The first 7 rows are patterns. Each new row is the sum of 2 different patterns, raised or lowered, with some noise. Before adding, each is slid sideways (what falls off one end comes back at the other) and multiplied by a number that may be negative. Names go in the order of the patterns.
Known rows, each followed by the names of its patterns:
[ 24.0  11.8   7.5 -24.2  -3.8 -10.9   9.4   9.2   5.7  -0.1  12.3  -5.4
   4.9  24.4 -18.5   1.4 -17.8  17.8   3.1 -21.7 -15.9 -19.7   3.6  -0.5
 -15.8   7.3  10.8 -14.8 -19.4 -23.9  -5.0 -23.7  19.5 -15.2  13.9 -13.6
  -2.6  -7.7   0.9  -1.9   5.1  -4.3] | D
[ 20.9   3.1   8.8  16.6   3.8  14.2 -15.1 -15.2 -13.0 -16.2 -15.5 -12.2
   0.9  -1.6 -20.9 -24.1 -21.1   7.6  21.8  25.0  15.0  24.0 -16.5  18.8
  14.9   2.0   8.0  15.7 -20.5  -9.0   1.5  24.6  10.3 -18.8   2.9  24.5
   8.5  21.2  -9.2  -9.4   3.1  -9.6] | E
[  1.8 -17.3 -13.5 -21.0 -17.4 -15.1   0.3 -21.5 -23.6  13.9   5.8   8.7
   0.6  14.1 -16.5  12.2  17.2 -24.1   5.6 -24.3  11.5 -11.4  13.7 -18.6
 -18.5   5.7 -12.8 -11.5  -3.2  15.0  15.2   7.3 -18.1 -21.1   1.8 -16.9
 -17.3   3.7  23.4  20.6  24.7   8.7] | Q
[ -8.6  18.0 -21.3  24.0 -13.6  16.4  14.7  -1.7 -20.1 -11.5 -24.4 -23.4
 -18.4 -11.1  -9.4  21.2  21.3  14.3   1.6   0.4  19.8  13.5   5.9   0.5
  -7.7  21.0 -21.9 -18.6   2.9   6.9   8.7  -3.4 -15.1  12.8  19.6  -7.9
  13.8   2.5 -19.4   0.1  -3.3  -7.8] | H
[-12.0  18.0 -15.9 -20.7  -4.6   9.7  14.0 -23.3  19.7 -21.8   3.8  -3.5
   2.6  20.8  20.0 -17.0  15.3  21.2 -10.6 -14.8  -3.0 -20.7  -2.6  10.6
 -19.2  -7.4   2.3  22.9  -6.3  18.9  24.7 -21.1   9.3  10.7 -18.3  -1.2
 -13.8 -23.9  -6.6  -7.0   4.8  -3.7] | K
[ 10.6  -2.7  14.1  11.4 -15.6 -17.0  10.0  11.4  13.6 -17.0 -23.4 -11.9
   1.6  13.9 -18.4  -4.3 -16.0  17.5  -1.2 -13.3  -2.1  -9.7   1.2 -11.5
   9.4  14.9   0.3   8.6 -10.1  -3.5  19.5  22.1   9.1   9.2 -24.6  10.7
   4.1  -5.4 -14.0   3.4 -24.8  -3.2] | P
[ 13.8 -16.4  -7.7  20.0  20.2 -23.3   6.1  19.4  14.5  -2.4  20.0  17.3
   0.6 -17.8  -4.3   8.8 -20.6 -19.1 -23.7  -7.3 -13.0 -14.4 -11.5  15.3
   0.0  18.8   6.3  17.5  14.4  -0.6 -24.1  15.2  15.7 -17.1  -2.9  19.5
  -6.9   8.5   8.0  16.4 -14.9  -6.2] | Z

New rows. What belongs after each?
[ -6.3 -19.3 -15.3   0.2   6.1  -6.4  28.7  15.5  -3.5   5.3  -2.0 -22.1
 -19.6   0.3 -35.2  12.4 -13.4  -0.8  -4.4   6.7 -16.5  -6.9 -25.6 -13.5
 -30.7  -2.8   1.6   0.9  22.7  -6.4   7.2 -10.5  27.3  -1.4  -8.3   2.8
 -18.3  10.6 -24.8  -8.4  11.7   9.9] | Q H
[ 3.4 30.7 22.8 31.6 42.6 13.5 51.0 27.5 11.9 10.7  7.5 17.1 27.9 16.4
  9.6 15.6 -2.6  7.6 43.1 40.7 45.6 41.3 48.2  0.4 54.1 18.4 36.1 19.2
 25.4 11.5 33.2 34.1 59.6 49.3 24.1 34.1 48.5 15.9 25.7  8.1 17.7 27.4] | E H
[-16.2 -37.6 -41.7 -44.6 -49.5 -32.5  -4.1  -2.7  11.1   8.1  13.3   9.8
 -16.3 -18.0  16.2 -14.1 -34.5 -25.6  -0.2 -33.5   6.0 -19.6 -18.3  -7.3
 -25.5  16.8 -38.9 -11.9 -10.1  17.3 -19.4 -16.0  11.9   6.9 -14.8 -11.3
 -13.8 -21.1 -14.8  -1.0  -9.9 -17.3] | Q Z
[-33.7 -21.6 -44.3 -13.5 -21.1  -9.0 -11.6 -21.6 -28.0 -48.6 -37.2 -51.7
 -21.2 -11.3  -9.1  -5.5 -15.9 -12.7   6.1  -3.4   0.5   1.9 -52.9 -16.7
 -26.8 -27.6 -45.0  -8.2 -53.2 -37.9   2.9 -30.1   7.6 -20.9 -27.8 -48.2
  -0.8   2.0 -16.1 -28.1 -35.0 -29.8] | Q P
[-12.2 -26.6 -50.8  -1.6 -22.7 -30.1 -55.8 -20.3  -2.0 -36.3 -30.8 -24.0
 -55.7 -30.8   3.0 -31.0 -30.2 -50.5 -24.2 -45.1 -50.5 -26.6 -21.7  -7.6
 -18.9   1.7   3.9   6.6  -8.3 -15.0 -11.7   3.1 -15.7  -6.2 -43.6 -46.6
 -56.2 -45.2 -42.5   7.1 -49.2 -47.0] | E Z
[ -9.1  -7.0  -0.9  -5.9 -18.0 -13.4 -54.5 -33.7 -29.2 -25.3  -7.3  -3.3
 -14.2  14.0   6.5 -22.9 -20.0 -26.8 -53.7 -31.6 -33.7 -24.5 -42.6 -20.7
 -25.3   9.2 -22.3  -3.0   6.4 -32.2 -26.4 -13.2 -59.4 -36.4 -54.9 -17.9
 -35.3  12.0 -14.0 -19.1 -11.6 -28.2] | Q H
[-16.3  -7.7   1.7 -12.2 -19.3  -9.0  23.2  -9.3 -15.5   3.5 -12.1  -7.1
 -18.7 -28.7 -12.9 -15.6   8.1  -7.0 -29.4  12.2  11.6 -29.0 -12.8   9.6
 -27.2 -23.7 -21.0 -13.9 -29.0  -9.1 -23.4  21.1 -15.0  -3.7  17.9   3.6
  -5.7 -11.1 -16.8 -14.7 -14.3 -27.4] | H Z
[-13.1   0.4 -14.0 -31.4 -23.7  -2.8  17.7   3.9   2.2  20.6 -16.2  16.3
  -5.3 -39.6 -12.9 -40.1  -9.5 -26.6   6.1 -23.3 -40.4 -22.4 -34.7  -9.3
   9.3  29.1  18.2  20.5 -34.9  -6.3   9.3 -18.4 -14.1  11.1  -4.3   3.3
  15.3  23.3   4.0 -35.6 -15.5  -2.0] | E Q
[  3.0 -23.1  -4.8  33.3  15.6   8.5  24.7  30.9 -10.8 -21.9  -3.4 -31.1
 -10.0  16.7  32.9  -3.2  26.3  33.3  28.4   1.9  37.8  37.3  -8.0 -15.4
  -6.5  10.9 -24.5   2.5 -25.9 -16.8  13.7 -13.1  15.6   4.8  13.5   6.8
  23.1  32.9   9.8  13.5  -6.2  18.3] | Q Z
[ 34.1  13.9  25.6 -13.2  30.0   6.1  19.3  54.5  35.0   8.8  39.6  45.1
  -4.1  26.8  -2.5  16.5   4.8  16.7   6.6  31.5  33.0  60.3  34.3  52.0
  50.4  11.8   9.8  11.3  -7.2  18.1   8.1 -16.2   3.4  10.0  23.2  23.8
  -7.4  53.8  23.8   1.9  11.2  20.9] | H K
[ -3.1  29.7  -1.3 -12.1 -13.0  -0.4  29.2 -13.5 -38.6 -15.4 -17.9  20.7
  -2.6  -5.0  -0.6  -4.7  -2.5 -15.6 -16.2  -9.9 -10.1   7.0  23.6  25.1
  16.9  22.5   6.5  -1.7  18.4  38.1  32.4  29.5 -24.1 -11.1 -18.9 -16.4
 -30.4  21.1 -35.9 -13.4   8.5  -6.9] | E P
[ 16.4  -7.3  -8.9  30.7   6.2  -9.5 -15.1   1.3  -3.0   3.0  13.9   7.9
 -15.5 -30.0   3.7  -4.5  31.2 -10.5  -3.6   8.5   2.3 -28.0  14.4 -11.1
  -9.1 -36.5 -22.4  14.0  15.3 -35.6 -22.0  -4.0   8.4 -10.0   0.8  -1.7
 -26.3 -17.5   4.0 -10.4 -16.4   1.8] | E Z
[-13.1   4.5  10.8  39.5 -10.5   8.9  24.2 -11.3  -5.5  -6.3  -3.6  18.3
  15.7  -3.2 -10.7   6.4  44.0  20.2  31.5  37.4 -34.0  24.4  19.9 -14.5
  -6.9  -2.9 -38.4  -3.0  10.5   9.6  14.9   5.5   9.8 -21.9  -3.2  13.3
  27.8   4.1 -34.7  14.0 -11.6  22.2] | K P
[ 41.9 -21.1  44.1   3.4  32.6  -2.2 -17.8   5.6  19.9  -5.8  -3.1  38.6
  43.5  27.0  17.7   0.0   9.3  18.3   7.2  18.3  18.4  40.8  24.4   3.8
  37.3  -6.1  -3.6  13.7   2.7  14.1  37.7   3.2   2.5  25.3  24.3  34.0
   2.6  42.2  19.0  31.2  23.5 -14.8] | Q K
[-25.2   4.1  -0.4   9.2   3.7 -10.6   1.7  14.0  25.6 -10.0  -9.4 -41.0
 -10.8 -15.3 -21.6 -19.9  -6.3 -47.2 -28.9 -13.1  -4.5  22.9  22.2 -11.5
  -5.4 -10.7  18.7  16.4 -22.1 -23.1  -6.8 -20.7  -0.4 -22.7   7.3 -14.5
  -3.8  -5.1  -0.3  -2.6  -1.0 -13.3] | E P
[ 21.2  28.0  29.4  20.8  -9.0  13.9   1.7 -27.4 -22.8 -31.4 -14.8 -17.5
  -6.6  -7.4   3.0 -14.6   7.0  18.6  41.1  42.2  18.4   2.5   7.5  37.1
   3.0   5.7  31.4  13.9  -3.6   7.0  23.5  13.1   8.4   4.5  -7.8  19.0
  32.5  43.2 -22.9   3.4  27.9  12.2] | E Z
[  2.0  18.5   2.9 -20.1  -3.5  22.4   6.0 -19.1  22.1  -6.8 -16.9  -7.1
  25.1   8.7  -5.8 -20.2  -5.2  -8.4  -3.7  13.1   9.4  -8.3 -12.0  25.9
  32.9  13.5   8.3   5.0  30.0  13.9 -20.0   3.5 -19.8  -1.6 -21.2  -2.3
  16.4  27.9  -3.6 -17.9  18.9  21.0] | P Z
[-35.7 -25.7 -35.0  11.6 -32.3 -34.6 -39.6 -27.2  -1.5 -17.9 -13.5  -4.8
 -37.3 -35.0 -40.8 -41.5 -12.6 -18.7 -10.4   3.1   1.7 -10.5 -26.1 -26.8
 -41.0 -25.9  -6.5  11.5   5.3 -14.2 -28.0 -32.5 -34.3 -26.3   9.4 -47.5
 -38.2 -30.8 -28.9 -47.3   8.0 -23.3] | E Q
[-14.0   4.2   5.1  34.5  30.6   9.2  21.2  15.3  21.6  27.6  27.8 -21.2
  12.4  20.6   6.1  13.2  24.3   3.6  23.5 -13.7  26.2  16.2  19.3  -2.1
 -17.1 -30.3 -17.6 -14.1  25.1  -6.8  24.9  35.3  37.5  10.2  34.5  31.6
  13.7  20.1  -1.8  -6.0  43.1   8.5] | H P
[ 8.7 18.4 -1.8 22.4  4.1 24.8 19.6 26.4 19.7 27.6 16.8 19.5 10.7  3.0
 29.7 23.7 41.5 32.1 36.1  9.6 20.7  3.2 42.5 34.9 30.0 22.8  1.4 22.5
 23.3 -5.2 -2.7 13.2 16.7 16.8 33.1  7.6 21.9 21.2  4.9 -5.1 28.9 21.8] | D P
